The same things were measured in two ways. Each way mixes the same 11 hidden numbers, adds some noise and spreads widely along 6 directions of its own, which tell nothing about the thing.
In the rows, 128 means zero.
Some things both ways: the first way, then the second way.
[129  60 134 119 146 104  43 162  47 138 126 142 101 152 127  64 117 175
 169 155  58 156 107  90 170 120  89 150 114]
[ 83 157  92 192 106  91 138 104  74 145 190  88 159 127 118 134 164 107
 105 131 133 104 184 147 136 171 151  83]

[134 121  83  73 101 130 120 150 140 113 201 153 169 117 162 150  68 135
 184 196 129  89  54  32 163 103 155 103 103]
[117 183 108 140 101 166  99 114 139 106 101 100 149 127 147 149 115 142
 137 103 129  81 113 183 108 109 104 115]

[105 137 113 104 200 128 157 145 144 123 176 167 124 136 159 106 108 119
  79 154  98 117 107 147 136 109 143 188  94]
[105 114 120 124 114 126 129 131 119 150 120 150 120 131 140 151 111 141
 102 130 107 116 130 126 114  96 134 136]

[128 129 137 121 105 141 139 161  90 153 129  90 153 157  97 148 133  93
  75 132 123 125 182  95 158 175  73 139 117]
[146 159 179  87 117 119 128 157 125 137 170 162 122 123 130 138  95 151
 149 206 141 123 150 134 125 147 137 120]

[129 100 120 132 123 120  80 108 130 151 103 134 120 146 103 148 138 117
 151 142 156 117 117 141 158 114 156  76 127]
[ 49  83 119 126  99  85  69  55  89 192 172 157 126 174 140 193 116 133
  88 188 105 120 158 130 143  60 113 151]

[154 107 129 128 112 123 103 107 109 136 103 120 154 116  94  87 127 129
 152 121 127 146 127 119 135 154 122 139 138]
[122 116 147 130 106 129 141 104 114 140 197 142 134 114 107 111 130 108
 123 151 137 121 175 141 167 142 156 132]

[139 126 138  89 114 102 150 127 130 154 159 162  87 100 124 105  92 160
 135 133 175 193  38  52 165 104 166 163  84]
[ 90 110 149 126 131 175  78  72 121 149 110 184 144 128  93 170  66 159
 125  74 106  87 113 136 116  76 116 149]

[106 115 146  90 169  82 111 184  78 200 189 143  58 176 119 141 113 164
  75 177 159 159  76  95 220  78 136 176  39]
[ 93 101 143 132 167 129 101  89 100 160 118 169 121 162 150 124 108 159
  74 134 140  84  87 193 168 105 143 152]

[128 158  83 117 148 121 137 144 173 144 166 136 143 134 180 139 109 135
 123 156 106 100 137  90 132 126 148 153 119]
[ 47 126  77 169 137  97  87  73  81 126 168 136 151 162 149 181 147  95
  75 161 117 116  80 151 130 120 134 139]

[105 110 100  91 192 113 164 158 114 107 180 165 110 134 162  96  98 133
 110 155  85 109  92 124 135  92 146 190 122]
[ 96 119 134 134 122  95 139 116  92 142 169 153 125 137 100 133 135 128
 110 166 118 152 146 114 117 131 123 127]

[108 124 120  92 102 112 177 132 128 118 130 123 108 131 125 109 132 163
 138 114 136 130  92 103 142 112  78 113 175]
[170 142 154 126 143 165 136 143 155  90 119  84 116 115 146  97 122  85
 108 136 171 124  92 145 195 118 201 156]

[153 123  66  97 160 103 184 152 159 162 220 132 150  85 169 147  45  85
 135 182 120 109  72  71  77 132 175 164  61]
[ 95 140 108 161 143 152  79  82 109 115 121  96 143 150 132 134 144  73
 103 102 138 141  95 115 185  91 130 138]

[119 139 103 157 161 143 173 157 187 174 206 131 176 125 162 125 127  75
  89 141 104 107 170 116  79 160 114 167 102]
[ 51 133  70 149 129  78 153 150  24 172 115 136  91 156 142 128 194 138
  87 144 135 139 138 156 149 135 133  84]

[169 115 109 113  54 121 151 108 160 157 119  72 179 107 101 180  81 123
 157 143 178 126  83  72 132 138 132  89 130]
[ 84 126 112 171 175  91 166 112 127 131 173 129 153  96 115  92 153 125
  69 124 116  65 139 154  98 183 129 102]

[148 181 104 151 129 144 117 114 203 160 158 205 177  91 157  71 122 140
 124 120 117 156 120 110 158 147 131 177 163]
[ 90  92  99 109  89 183  90 110 140 124 114 135 164 124 154 177  92 132
 115 111 126  92  92 146 123  57 154 158]

[152 133 126 136 127 133 101 120 106 146 108 109 154 134  98 158 115  86
 107 145 135 120 152 139 136 156 160 133  97]
[ 90 115 117 134 136 106 102  92 114 145 165 143 147 124 133 137 135 134
 113 151 115 107 158 130 114 127 100 123]

[133 100 121 135 134  98  99 139  72 163 139 162  98 125 117  87 108 141
 150 145  88 175  70 101 138 129 125 149 116]
[ 88 103 113 136 114 123  91  94  59 169 160 155 139 129 112 167 117 124
 109 147 151 153 163 102 166 111 158 128]

[150 126 157 121  42 132  96 130 127 137 123 127 118 118  96 176 104 166
 147 140 189 155  60  88 190 102  86  57 125]
[123 119 108 143 169 151 111 141 176 121 129  82 180 122 166 116 118 132
 123 104 143  79  93 133 128 134 161 117]

[121 112 106 115 162 126 163 128 160 140 178 107 166 143 146 140 101 112
 118 166 117 100 116 114  96 112 176 165  87]
[104 145  85 163 123 121 137 114 121 122 131 136 108 148 150 128 163  73
 102  99  74 149 117 113 139 112  98 134]

[103 160 142 101 128 132 145 139 100 111 144 154 116 151 133 121 141 166
 113 131 146 132  73 159 173  90 113 133 141]
[ 96 109  71 177 103  94  94  95 163 152 123  85 150 148 177 202 111 134
 100 109  61  92 144 102  55  82 116 139]

[118 163 155 102 112 139 139 104 118  82  86 106  99 135 111 162 144 127
 123 121 163 123 113 157 119 125 139  76 104]
[151 137 119 129 127 167 109 128 124 135  46 125  89 108 156 158  92 162
 114  76 133  86 126 162 130  90 158 144]

[152 100 148 141 107 135 126 164 134 166 155  96 139 128 115 206  90  97
 104 150 181 124 113 142 137 114  99  85  79]
[124  89 164 112 140  93 154 157  91 181 125 166 105 152 143 124  99 207
  97 175 143 104 134 169 120 127 180 136]

[122  76 163 142 123 154  94 118 127  89  85 141 106 134 128 137 116 122
 128 113 132 145 111 146 149 106 141 105 131]
[150  83 139 109 181 152 120 135  89 117 147 146 123 128 159  66 163 100
 126 141 180 150 111 133 232 140 192 151]

[117  70 133  70 120 107 147 189  59 140 213 134 104 146 115 182  46 129
 105 202 139 134  11  74 182  65 139 141  56]
[144 133 109 136 162 151 109 145 123 122  74 105 126 122 172 106 142 128
 116  94 141 118 119 122 151 112 138 124]

[107 180 144 131 112 150 134  91 148 104 109 141 150 148 136 117 176 153
 142 101 152 129 117 159 135 123 154 114 158]
[132 130 101 164  91 143 143 107 158 131 130 143 148 123 156 147  96 143
 105  82  70  82 135 154  75 115 117 147]

[165 146  96 141 113  95 122  79 128  98 108  86 112  71  88 165 107 116
 187 145 144  90 122 161  31 127 172  70 109]
[119 146 135 194  68 157 213 122 126 123 170 117 196  80  67  82  93 140
  66  72 129  82 163 167  94 162 168 113]

[115  81 143 115 168 146  97 137 137  81  84 142  71 137 133 144 101 107
  94 145  92 115 118 155 147 106  98  87 101]
[155 125 187  27 133 148 117 209 108 165  50 180  51 109 110 183  60 204
 162 181 168 153 124  98 117  82 170 132]

[124  94 123 117 129 128  84 138 139 128 125 123 123 154 130 115 122 155
 128 148  98 123 151  74 180 121 121 144 121]
[145 182 140 130 133 182 165 157 155  74 138 123 153 100 136  69 131 104
 122 109 146  89  86 182 147 159 142 117]

Other things, the second way, with their names:
<248>: [114 137 139 173  68 122 147 110 159 144 153 101 164 148 125 161  69 144
  77 134 102  96 122 149  86  99 160 147]
<308>: [107 128 124 167  91  86 156 123 170 137 193  91 169 140 101 149 109 131
 119 153  85 138 151  96  53 133 121 123]
<336>: [162 140 105 153 156 140 144 169 162 105 135  33 174 112 184  57 166 116
 133 111 167 102 142 136 158 165 167  96]
<140>: [117 113  99 145 174 117 155 136 144 144 141 122 111 119 135 103 147 119
 104 114 135 118 112 145 150 159 153 120]
<186>: [109 144  92 144 126 139 156 156 132 115 110  95 160 102 135  98 146 147
 113 101 136 104 131 144  93 142 119  95]
<45>: [129 110 120 153 145 126 181 155 137 106 184 157 158 155 146  88 130  91
  82 149 116 169  56 116 140 156 167 156]
<328>: [138 118 157 112 146 115 136 126 107 133 135 157  97 114 100 132 111 160
 126 162 145 131 136 145 118 142 151 142]
<128>: [169 109 177 127 168 138 136 119 120 124 155 144 116 135 138  66 133 123
 123 136 152 119 131 157 198 145 172 154]
<250>: [ 85 148  82 179 183  73 136 132 148 150 155  95 136 124 150 141 151 116
  92 125 101  84 129 119  91 174 127  86]
<115>: [144 117 127 112 145 155 115 157 113 111 131 131 158 119 169 110 126 145
 142 140 157 114 114 136 142 138 166 128]
<179>: [ 66 126 129 138 127 125 126 101 101 120 212 163 175 163  96 119 143 111
 134 158 119 144  94 143 135 142 110 125]
<177>: [111 150 108 173 142 131 197 158 111 115 163 102 171  97 123  36 180  93
  87  93 137 110 150 134 151 181 142  82]
<24>: [ 93 132 104 162  85 149 123  99 153 136 178 146 195 118 147 159  87 117
  93 106  81  71 135 131  89 116 127 132]
<135>: [159 167 110 154 140 105 191 197 122 121 106  96  90 142 127  92 168 141
 157 109 117 172 128 121 107 173 134  94]
<120>: [121 112 119 118 163 100 173 176 113 164 133 164 102 119 113 106 135 169
 130 136 123 153 138 112 106 165 127 104]
<282>: [116 115 125 188  99 132 168 107 161 127 155  86 178 132 106  99 108 111
  63  99 114 127 119 122 117 111 157 147]
<123>: [131 141 125 111 110 156 133 170 136 131 115 115 134 137 141 127 117 141
 153 124 139 140 117 125 138 110 142 116]
<300>: [145 177 153  99 110 177 142 182 190  85 111 100 142 130 107 121  99 130
 170 131 133 149  70 120 101 108 119 122]
<244>: [160 149 120 119 100 170 121 163 137 117  69 102 121 121 159 141 108 154
 150  98 131 120 127 133 114  91 145 129]
<326>: [114 154  96 147 106 131 170 142 114 115 137 109 101 134 129 110 164  92
 111 128 134 145 109 167 161 138 149 123]
<39>: [132 154 145 167 126 111 147 115 135 137 209 117 160 123 120 114 109 106
  95 163 141 113 145 139 148 177 166 120]
<341>: [140 143 129  75 168 145  95 160 100 105  86 102  93 127 137 106 166 139
 176 168 198 170 108 142 182 122 128 117]
<55>: [137 129 170 119 128 154 135 145 119 135 117 124 141 121  88 113  95 163
 136 121 157 136 130 123 134 117 159 124]
<117>: [ 78 121  97 124 145  69 132 134  54 174 152 175  99 128 126 157 150 164
 113 180 132 133 158 141 110 163 121  97]
<268>: [131 106 126 115 115 114 141 155 101 160 165 160 116 152 127 149 114 154
 154 164 133 172 130 119 136 141 163 131]
<303>: [120 116  92 107 180 112 165 178  68 123  52 135  92  77 107  86 173 209
 127 118 170 140 138 154  78 165 109  95]
<269>: [106 149 102 156 178  99 112 118 165 114 130  58 138 126 108 114 169 113
 150 113 115 141 133  90  93 140  78  94]
<95>: [143  72 131 129 122 118  81 102 147 152 150 114 147 144 172 162 100 122
 120 148 110 131 156  79 137  78 163 166]
<156>: [111 105 116 115 158 130 114 108 121 111 148 152 122 100 119 129 147 115
 134 136 126 121 131 127 125 135 122 139]

Some of these things the first way, each followed by its name:
[136 181 114 137 156 157 152 143 169 120 189 159 181  95 178 110 114 109
 117 144 107 116 118 153  86 146 118 151 101]  <268>
[111 185 153 153  78 144 150 127 106 157 107 104 142 161  91 132 185 122
  83  94 139 149 189 127 143 179  81 132 158]  <117>
[125 105 148 149  65 142 113 134 121 137 127 141 145 134 120 126 138 141
 152 108 142 156 108 100 157 132  94  97 175]  <244>
[117 145 143 139 121 170 136 155 134 112 146 174 149 132 161 122 122 111
  87 116 109 146 135 120 159 141 111 157 145]  <115>
[128  72 136  91 125  90  85 160  45 139 134 139  75 149 103 113 103 184
 142 157 122 152  63 101 205  78 109 140 121]  <269>
[111 143 107 111 174 122 109 122 151  95 139 129 126 140 136 103 152 155
 133 152  90  78 153 149 114 109 131 130 121]  <326>
[146 136  78 117 139  71 175 127 132 154 196 129 110  87 125 145  91 142
 162 163 153 105  48 146  84  82 147 120 122]  <282>
[125 158 156 155 126 135 176 168 120 146 173  90 148 135 125 126 155 126
  82 108 129 133 183 155  87 155  67 165 115]  <135>
[122 125 126 138 124 113  97 152 133 140 142 144  91 131 115 104 143 163
 111 134 113 129 162 105 174 114  81 139 145]  <300>
[167 162 126 200  68 137 103 105 116 154  78 101 158 112  88 186 137  82
 124 103 150 128 183 171 104 172 137  93 164]  <303>
[161 115 110 200  78 146  70  98 180 170  94 139 189 116 130 134 131 106
 179 112 120 133 152 130 117 167 123  75 181]  <186>
[153 193 137 130  74 157 166  79 155  97  73 100 171 104  91 147 142 107
 105  85 173 129 174 138 116 175 146 133 166]  <156>
[148 147 103 133 123 110 137 134 128 140 152 135 151 105 132 112 123 149
 151 131 128 113 114 153 117 123 101 129 162]  <308>
[129  66 174 144 129 139  46 115  78  93  43 143  85 154 112 142 130 143
 148 114 133 150  88 201 173  86 132  71 144]  <95>
